The rows are grouped in 3 ways, from coarse to fine. Each group lies inside one group of the grouping before and may be the whole of it. The rows also spread widely along 11 directions, which tell nothing about the answers.
Some rows, each with its group in each grouping after it:
-163 273 51 -228 205 -186 -170 -394 -233 130 533 224 9 -8 141 -46 -229 -25 -60 -130 64 20 213 -30 -43
K_491 mogeg Til
-29 -97 186 186 198 -246 287 -67 107 -304 -299 100 148 186 -44 69 -67 -200 127 83 189 -147 394 49 -222
K_491 mika Rufis
-160 62 -379 -276 -303 120 -158 94 524 262 84 -3 -24 -254 305 -245 93 -301 138 -103 -51 353 -188 -193 -38
K_92 para Koze
39 56 -128 -35 117 262 74 152 135 142 212 -128 -89 -132 -274 70 243 -9 15 198 130 31 132 -43 165
K_491 mika sev
-184 47 186 -165 13 148 148 -216 -103 144 96 53 -91 70 -137 -50 -192 135 -40 -126 -138 52 109 -103 92
K_491 mogeg fafe
-143 88 -10 167 528 -205 -303 -33 -33 347 -126 -1 -100 95 572 -139 133 -77 99 -374 -138 -276 -35 5 108
K_92 rusup Pelig
-450 267 -208 80 197 235 270 -37 -56 30 114 -127 -36 -264 -385 -37 385 -168 -87 206 -11 -70 195 93 -73
K_92 para Tola
529 -170 -52 41 261 -190 -263 237 -75 -69 144 -189 33 -37 34 205 272 -140 93 -65 308 -559 151 171 199
K_92 Bem poba
-57 -195 22 249 15 -122 308 391 47 18 -288 114 7 53 96 59 -45 -258 155 -29 21 -3 93 15 -30
K_92 para dirit
-139 87 -57 -276 65 -93 -179 -377 562 -20 -57 172 176 133 457 -224 21 -183 218 -94 122 241 104 -168 -245
K_491 mogeg muk
-136 -107 -23 175 -80 -446 150 196 -225 -98 371 591 79 104 181 167 -490 -91 112 32 204 289 181 148 -161
K_491 Vut vuma
117 -120 113 -180 -323 58 224 338 83 113 129 425 -136 124 40 81 -234 98 -71 141 115 474 -178 -274 183
K_92 Bem zuk
-57 73 419 -69 154 -15 378 -204 -303 -59 -165 -31 7 48 -257 9 -144 -78 -144 -108 -85 -234 295 -72 36
K_92 niru kevez
-270 32 -199 -198 -274 -27 -120 -261 257 -254 -69 323 -57 82 159 -220 319 89 -50 154 38 218 -231 -46 -218
K_92 rusup Vefib
-89 45 -6 14 3 206 165 265 271 312 -121 257 -152 59 239 -111 93 56 51 157 -46 478 -129 -271 41
K_491 mika Rufis
-394 -323 -46 262 -148 -157 389 129 -133 -302 -132 137 58 114 -301 126 -195 -23 146 -119 -48 -132 139 370 -106
K_92 rusup Pelig
-151 -92 -211 96 -62 127 -132 22 121 28 -326 -342 -268 -150 -96 -160 402 6 8 -150 -264 -406 -172 79 115
K_92 rusup Pelig
367 -120 313 100 216 0 13 -1 -113 -70 -403 -110 -160 146 -8 -14 244 131 -38 -17 -20 -415 100 -86 164
K_491 Vut vuma
-212 -42 -23 -47 227 308 166 35 16 -8 196 86 0 124 -229 93 298 191 60 117 157 76 25 110 130
K_92 para Tola
-44 135 -37 -292 35 116 -150 17 16 445 288 14 -119 -116 206 -110 -111 -83 -27 -229 -98 151 -103 -233 234
K_92 para Koze
234 135 175 -249 78 -149 -155 -243 -325 96 103 -118 -26 -140 88 -113 -61 -193 -154 -283 -69 -386 133 -141 86
K_92 para Tola
-221 -206 -97 -27 -76 -101 35 -170 268 -293 101 94 102 166 -114 76 -88 -3 222 -18 178 -7 179 199 -141
K_491 mogeg fafe
258 234 78 -266 258 -138 -273 -231 77 105 210 231 71 21 421 -123 116 -92 -9 36 215 95 138 -200 -26
K_491 Vut vuma
403 -75 133 124 -180 -117 127 373 -478 116 -26 298 -134 -77 119 4 65 34 -138 100 -85 -20 -53 -62 -44
K_491 mogeg fafe
24 -24 -62 -97 171 -266 -93 117 -66 -120 721 385 7 174 -27 354 -152 -1 -16 209 547 125 138 43 140
K_92 para Koze
-79 65 -205 -92 -9 254 -144 -64 -289 161 117 -191 -61 -307 -63 -212 437 4 -36 -190 -207 -291 -120 184 23
K_92 para dirit
-183 -164 -196 167 -4 -438 -149 98 249 -352 247 324 -166 232 45 267 -97 -26 55 231 433 -15 -13 55 21
K_92 Bem poba
359 -118 -56 59 -114 -445 -69 259 -124 -163 262 656 165 92 475 73 7 -108 78 208 342 237 42 58 -324
K_491 mogeg muk
-425 272 62 391 494 -381 27 -69 -428 -7 62 430 -255 149 243 23 143 -12 -226 199 65 -114 38 -49 -118
K_92 para Tola
19 96 8 24 382 -53 44 -92 -111 -151 32 127 210 33 94 -17 433 -128 40 112 247 -177 204 146 -177
K_92 para Tola

New rows. What belongs after each?
96 -33 194 -263 9 308 268 -161 -29 -21 44 12 147 48 -281 -44 30 81 49 -19 29 74 228 -12 28
K_491 mika sev
101 63 -44 40 -74 -275 203 244 -104 -133 174 407 103 -95 124 84 77 -273 -63 297 287 183 149 16 -235
K_92 niru kevez
-491 9 -73 59 132 64 -62 -2 95 325 -46 183 -184 112 382 -174 -4 105 105 -257 -239 207 -265 -32 56
K_92 niru kevez
-123 92 177 264 326 -15 180 -74 -190 -44 -250 -50 -245 77 -182 17 273 83 -129 171 -72 -331 178 -22 20
K_491 mogeg Til
-119 -178 -55 83 -78 -292 -111 201 -23 172 418 166 -226 119 82 213 -618 16 89 -200 82 91 19 -33 235
K_491 mika Rufis
214 -37 61 -19 -13 58 48 -99 -631 -143 -46 30 117 -172 -62 -181 453 27 -112 -110 -129 -422 6 253 -177
K_92 para Tola
-559 -105 -244 217 87 -414 -116 -4 209 -88 113 361 10 185 433 12 -183 -132 247 -161 109 151 -43 196 -213
K_92 niru kevez
64 38 32 8 300 48 -142 11 63 159 16 270 -33 175 381 -92 264 148 73 64 96 140 -76 -63 -9
K_491 mika Rufis
166 -253 52 -88 381 0 -93 -83 67 -208 62 48 328 275 104 93 285 76 289 -174 279 -261 179 351 29
K_92 rusup Pelig
-52 -48 -112 -4 128 -65 103 39 -414 24 382 -163 252 -266 -244 81 -78 -269 103 -285 28 -372 329 382 -19
K_92 para Koze
-419 -237 -108 134 -89 -241 -77 -71 314 -63 -344 237 46 218 540 -209 -83 -99 309 -341 -127 86 -173 127 -239
K_92 niru kevez
-7 170 222 -262 50 -5 223 -281 -128 -36 148 443 290 72 136 -157 -88 -59 -15 72 108 349 236 -83 -288
K_491 mika Rufis
-254 -285 -151 217 -17 137 334 314 426 -19 -281 155 224 102 109 -39 43 -84 442 -19 24 317 105 225 -148
K_491 Vut vuma
-191 -14 279 19 194 246 352 -94 -6 -40 -349 -182 -137 111 -343 -2 180 94 -67 -6 -127 -215 123 -51 155
K_92 niru kevez
306 -378 -63 245 289 2 -243 413 -167 279 74 -85 -35 100 290 95 76 133 321 -392 -26 -320 -68 285 254
K_491 mika sev
180 -222 -314 122 -47 63 7 499 595 68 -124 -92 49 -82 122 58 260 -239 325 146 223 128 49 42 8
K_491 mika Rufis
-311 233 -37 -33 282 -388 -184 -30 81 259 454 206 -193 41 314 128 -400 -241 -48 -92 180 126 121 -205 144
K_92 niru kevez
198 -116 337 -28 -66 -156 399 -130 -464 -250 -9 -44 209 -48 -420 104 -302 -166 -33 -125 -11 -389 512 162 -112
K_491 mogeg fafe
110 -173 56 325 214 -219 104 174 -197 -321 -198 68 -28 101 -57 155 393 -26 -8 171 200 -404 112 236 -88
K_92 niru kevez
540 -176 -30 -43 258 192 -65 509 -117 242 488 133 79 35 51 252 270 176 177 100 334 58 58 167 275
K_491 mogeg Til
153 343 205 80 383 7 52 -43 -175 146 -144 264 -162 30 208 -128 418 29 -251 356 58 35 76 -304 -71
K_491 mika Rufis
-189 197 118 -76 343 259 93 118 3 455 255 -166 -344 -27 -206 147 -35 81 -130 -4 -21 37 40 -234 490
K_92 niru kevez
-122 -73 -119 136 348 175 -7 213 292 43 15 -370 -251 23 -310 224 320 -23 74 93 200 -319 101 20 382
K_92 para dirit
-79 216 -24 105 374 -327 -265 -190 -407 90 428 235 -102 -8 222 29 -44 -20 -102 -44 106 -210 163 51 -52
K_491 mika sev
270 -207 -4 -357 -90 266 -167 23 354 129 155 93 100 139 218 -73 45 185 267 -159 125 272 -93 -29 176
K_491 Vut vuma
-185 304 38 -65 396 -65 -73 -476 -127 -86 239 -167 -13 -95 -249 -8 169 -90 -101 58 102 -391 411 72 -36
K_491 mogeg Til
33 -30 98 -92 -192 119 -104 55 -74 159 -203 247 -386 112 260 -194 236 241 -181 21 -174 124 -438 -304 133
K_92 para dirit
-164 161 -38 311 660 3 205 332 -89 192 245 -152 -86 -86 -247 318 251 -177 5 204 257 -229 355 118 238
K_92 niru kevez
-147 -272 -190 83 -123 22 145 412 203 129 325 113 -29 49 -88 225 -376 4 288 -81 129 287 87 150 208
K_491 Vut vuma
-147 -200 53 162 -191 -106 259 30 -139 -132 -182 88 -12 40 -121 -10 -177 -26 86 -111 -152 -107 116 153 -145
K_491 mogeg fafe
108 24 27 -17 -232 -366 283 191 -252 -346 335 705 156 21 40 159 -17 -146 -141 437 412 344 131 33 -336
K_92 niru kevez
-450 31 -310 -50 128 188 -44 30 344 17 339 169 -26 59 -6 45 313 99 144 173 224 303 -93 145 12
K_92 niru kevez
92 -31 -127 -110 -194 38 -124 31 -367 -38 383 -211 -253 -251 -432 109 112 33 -191 -10 15 -406 -21 87 241
K_92 para dirit
-403 25 -40 358 -67 -144 249 -57 -232 -13 -352 -254 -227 -239 -293 -121 -115 -227 -72 -136 -376 -410 201 81 -122
K_491 mika Rufis
67 -46 55 -125 212 -57 259 90 -159 -46 408 214 421 8 -52 165 -141 -252 181 -51 348 63 395 228 -68
K_92 para dirit
-100 -349 114 114 -61 98 222 392 365 107 -406 271 -177 393 218 34 -33 194 180 -53 -57 312 -252 -129 204
K_92 rusup Pelig
-62 105 -222 46 197 -183 -6 233 335 -115 361 33 -161 -23 -177 319 137 -264 -42 418 518 5 227 -122 135
K_92 para Tola
302 -6 -81 -243 -45 -413 -415 -232 100 -202 374 132 76 -6 248 31 -130 -165 60 -54 342 -137 188 0 -56
K_491 Vut vuma
-245 3 -49 58 181 -161 -160 -91 -225 146 513 -47 -221 5 -153 184 -333 83 5 -209 5 -227 145 103 231
K_491 mogeg muk
-19 47 62 67 299 -257 254 121 -119 20 160 -12 220 -82 -113 182 -216 -387 88 -115 156 -196 482 125 12
K_92 rusup Pelig
275 142 52 8 39 -97 251 388 -140 93 147 115 -75 -179 -120 171 79 -307 -176 321 257 48 211 -207 91
K_92 para dirit
-352 -46 97 86 194 79 29 15 155 287 -298 -66 -304 179 194 -107 -78 38 55 -275 -253 -36 -143 -211 238
K_92 para Tola
-243 -205 149 92 86 -176 263 -87 253 -279 -439 467 336 372 452 -138 53 -88 305 -96 98 228 57 155 -401
K_92 niru kevez
75 93 89 -200 -207 151 157 -298 -219 -253 62 -167 -84 -214 -567 -59 129 38 -213 141 -25 -259 237 19 14
K_491 Vut vuma
-43 175 304 -126 -26 -100 301 3 -82 206 112 175 -151 36 -117 77 -487 -118 -170 63 -28 219 253 -384 118
K_491 mogeg fafe
-94 19 -92 -272 -71 -268 -175 -287 418 -161 46 -48 61 8 97 -55 -139 -292 76 -140 154 -85 159 -102 -33
K_92 rusup Pelig
393 -182 149 50 14 -45 9 46 -139 -220 -200 383 93 218 254 -82 389 173 47 150 140 -5 -52 69 -216
K_491 mika sev
-90 -182 107 -122 -68 -13 237 -19 -8 -182 36 412 216 253 32 9 -61 102 125 -35 113 227 38 138 -100
K_92 rusup Pelig
-49 91 -52 -52 -108 96 -110 -125 -256 1 242 -30 -389 -100 -307 -18 129 217 -247 112 -67 -174 -75 -89 147
K_491 mika sev
-32 -42 -95 -30 -57 75 -168 23 -126 174 262 -68 -262 -81 -78 10 25 161 -34 -114 -109 -134 -87 16 183
K_491 mogeg muk
459 -36 450 -178 152 -109 89 -151 -16 -81 -272 199 101 236 220 -56 -46 -20 7 -26 124 -43 230 -206 -2
K_491 Vut vuma
-138 -78 -74 -157 -53 188 -189 -92 389 28 143 127 -293 242 12 1 75 299 47 101 125 253 -199 -198 200
K_491 mika sev
485 -65 224 -337 147 18 -2 -215 165 -191 -6 40 353 124 60 -40 137 -100 148 -10 307 -84 325 -7 -87
K_491 mika Rufis
11 -61 -500 -51 -315 149 20 325 1 38 519 8 123 -407 -228 25 199 -139 138 146 134 162 57 310 -113
K_491 mika Rufis
117 138 134 -282 227 -7 0 -193 -136 111 145 222 283 -1 291 -157 106 -165 36 -144 93 57 146 -31 -125
K_92 para Koze
63 -155 71 52 -15 -297 -245 -160 297 -149 -335 -9 -212 220 271 -80 -60 -41 73 -105 36 -236 -30 -160 -4
K_491 mika Rufis
-194 68 111 37 428 -208 416 151 53 48 230 333 374 137 67 205 -308 -331 196 -2 313 240 504 100 -69
K_92 rusup Pelig
316 -442 232 -174 -338 -153 17 258 159 -92 -117 458 -82 450 295 85 -280 217 98 -112 130 280 -272 -156 173
K_92 rusup Pelig
-322 276 -108 5 159 46 43 112 -118 469 218 -175 -230 -315 -15 -40 -106 -233 -109 -162 -212 -41 72 -112 198
K_92 niru kevez
52 233 176 227 258 -331 -20 -37 -75 113 -367 219 -229 51 428 -169 112 -177 -171 140 -60 -86 75 -329 -152
K_491 mika Rufis
0 -43 158 -389 -215 317 216 21 33 184 95 249 32 73 12 -110 -85 96 7 -87 -34 410 -107 -193 124
K_92 para dirit
-338 166 -76 83 -4 -99 117 -36 218 -191 -87 209 -305 54 -114 28 237 -78 -199 430 192 109 -11 -236 -48
K_92 para dirit
-313 157 -163 -72 -83 -23 -68 -221 -129 -82 155 150 -97 -143 12 -167 281 3 -123 68 -44 -4 -92 82 -177
K_92 niru kevez
363 -224 49 -275 -497 -28 -47 -88 212 -228 -229 221 54 81 195 -193 42 1 63 -6 28 152 -106 -152 -204
K_491 mika sev
187 172 84 -147 489 -193 5 108 -107 40 631 381 143 147 65 302 24 -63 -45 252 550 131 317 -12 130
K_92 rusup Pelig
447 -194 118 -123 -292 115 270 69 91 -219 -408 -10 223 -66 -90 -149 234 -163 94 41 -1 -63 162 -9 -223
K_491 mika sev
-734 226 -132 136 -107 -139 222 -123 -4 93 -123 179 -226 -121 41 -180 -166 -251 -119 0 -235 168 -9 -157 -186
K_92 para dirit
18 331 245 185 581 -277 -147 -217 -375 173 -25 64 -233 41 228 -49 90 -56 -227 21 -14 -342 211 -197 28
K_491 mika Rufis
162 -23 30 -17 419 43 -182 220 152 212 112 232 -22 213 440 57 365 120 112 49 247 128 -119 -38 159
K_92 niru kevez
444 11 51 -31 76 -404 -181 61 195 -112 19 253 13 95 389 45 20 -251 16 181 362 4 179 -228 -115
K_491 mika sev
153 -125 6 339 16 -467 95 155 109 -347 -354 209 -20 116 180 65 168 -232 75 253 212 -195 209 35 -303
K_491 mogeg Til
-414 22 -160 -12 -227 244 296 82 329 -3 -235 -10 -174 -94 -207 -112 195 -110 -7 182 -77 210 -71 -142 -24
K_92 para dirit
-46 73 3 -117 369 -29 -349 -161 244 119 16 263 -109 273 575 -139 334 111 56 -33 152 103 -214 -194 50
K_92 para Tola
-202 52 256 87 373 46 498 -42 -211 -91 -99 89 229 97 -237 84 27 -165 54 23 115 -112 434 125 -72
K_92 para dirit
-14 137 157 311 176 -284 -115 -12 -445 341 -388 -7 -369 -88 415 -250 8 -75 -141 -270 -461 -400 -45 -158 -22
K_491 mogeg Til
-408 -97 -277 159 -310 -354 225 -6 287 -324 52 114 56 -87 -184 75 -369 -402 151 74 137 84 310 105 -312
K_491 mika sev
300 48 71 -36 68 -376 -380 -108 -148 -128 -90 350 -150 118 551 -145 338 -51 -149 78 159 -182 -190 -173 -132
K_92 para dirit
-352 -42 81 244 274 -149 203 95 11 14 -81 96 -82 167 21 121 -102 -76 81 -69 41 -64 142 65 30
K_92 niru kevez
-251 327 50 -107 171 -371 -175 -332 409 -76 170 320 -311 230 213 51 -140 -82 -172 350 318 226 139 -469 -16
K_491 mogeg Til
-278 -105 49 274 317 -378 -98 39 -82 124 236 46 -262 235 55 238 -550 -30 93 -248 61 -210 198 6 245
K_491 mika sev
481 -57 133 -84 284 161 -14 449 -274 549 129 -61 121 -143 338 -10 137 -98 119 -319 -51 -67 15 45 269
K_92 niru kevez
239 -350 -133 63 -18 -215 -257 469 -102 260 257 192 61 47 535 71 -139 -39 303 -418 53 0 -182 239 113
K_92 niru kevez
51 262 163 68 -50 -353 114 23 -345 133 36 332 -231 -97 183 -56 -197 -182 -275 163 -71 54 132 -296 -112
K_491 mogeg Til
209 -72 -116 -281 -28 -330 -536 -233 440 -97 217 210 6 193 551 -63 -15 -54 170 -82 311 47 -32 -122 -57
K_491 mogeg Til
260 12 -138 -308 -425 102 -135 234 479 344 -71 100 -163 -159 396 -248 -24 -158 39 22 -67 467 -238 -450 50
K_491 mika Rufis
-195 203 257 65 222 -244 155 -110 -324 74 -152 440 -92 152 294 -103 -48 -22 -204 20 -98 66 39 -188 -104
K_92 rusup Vefib
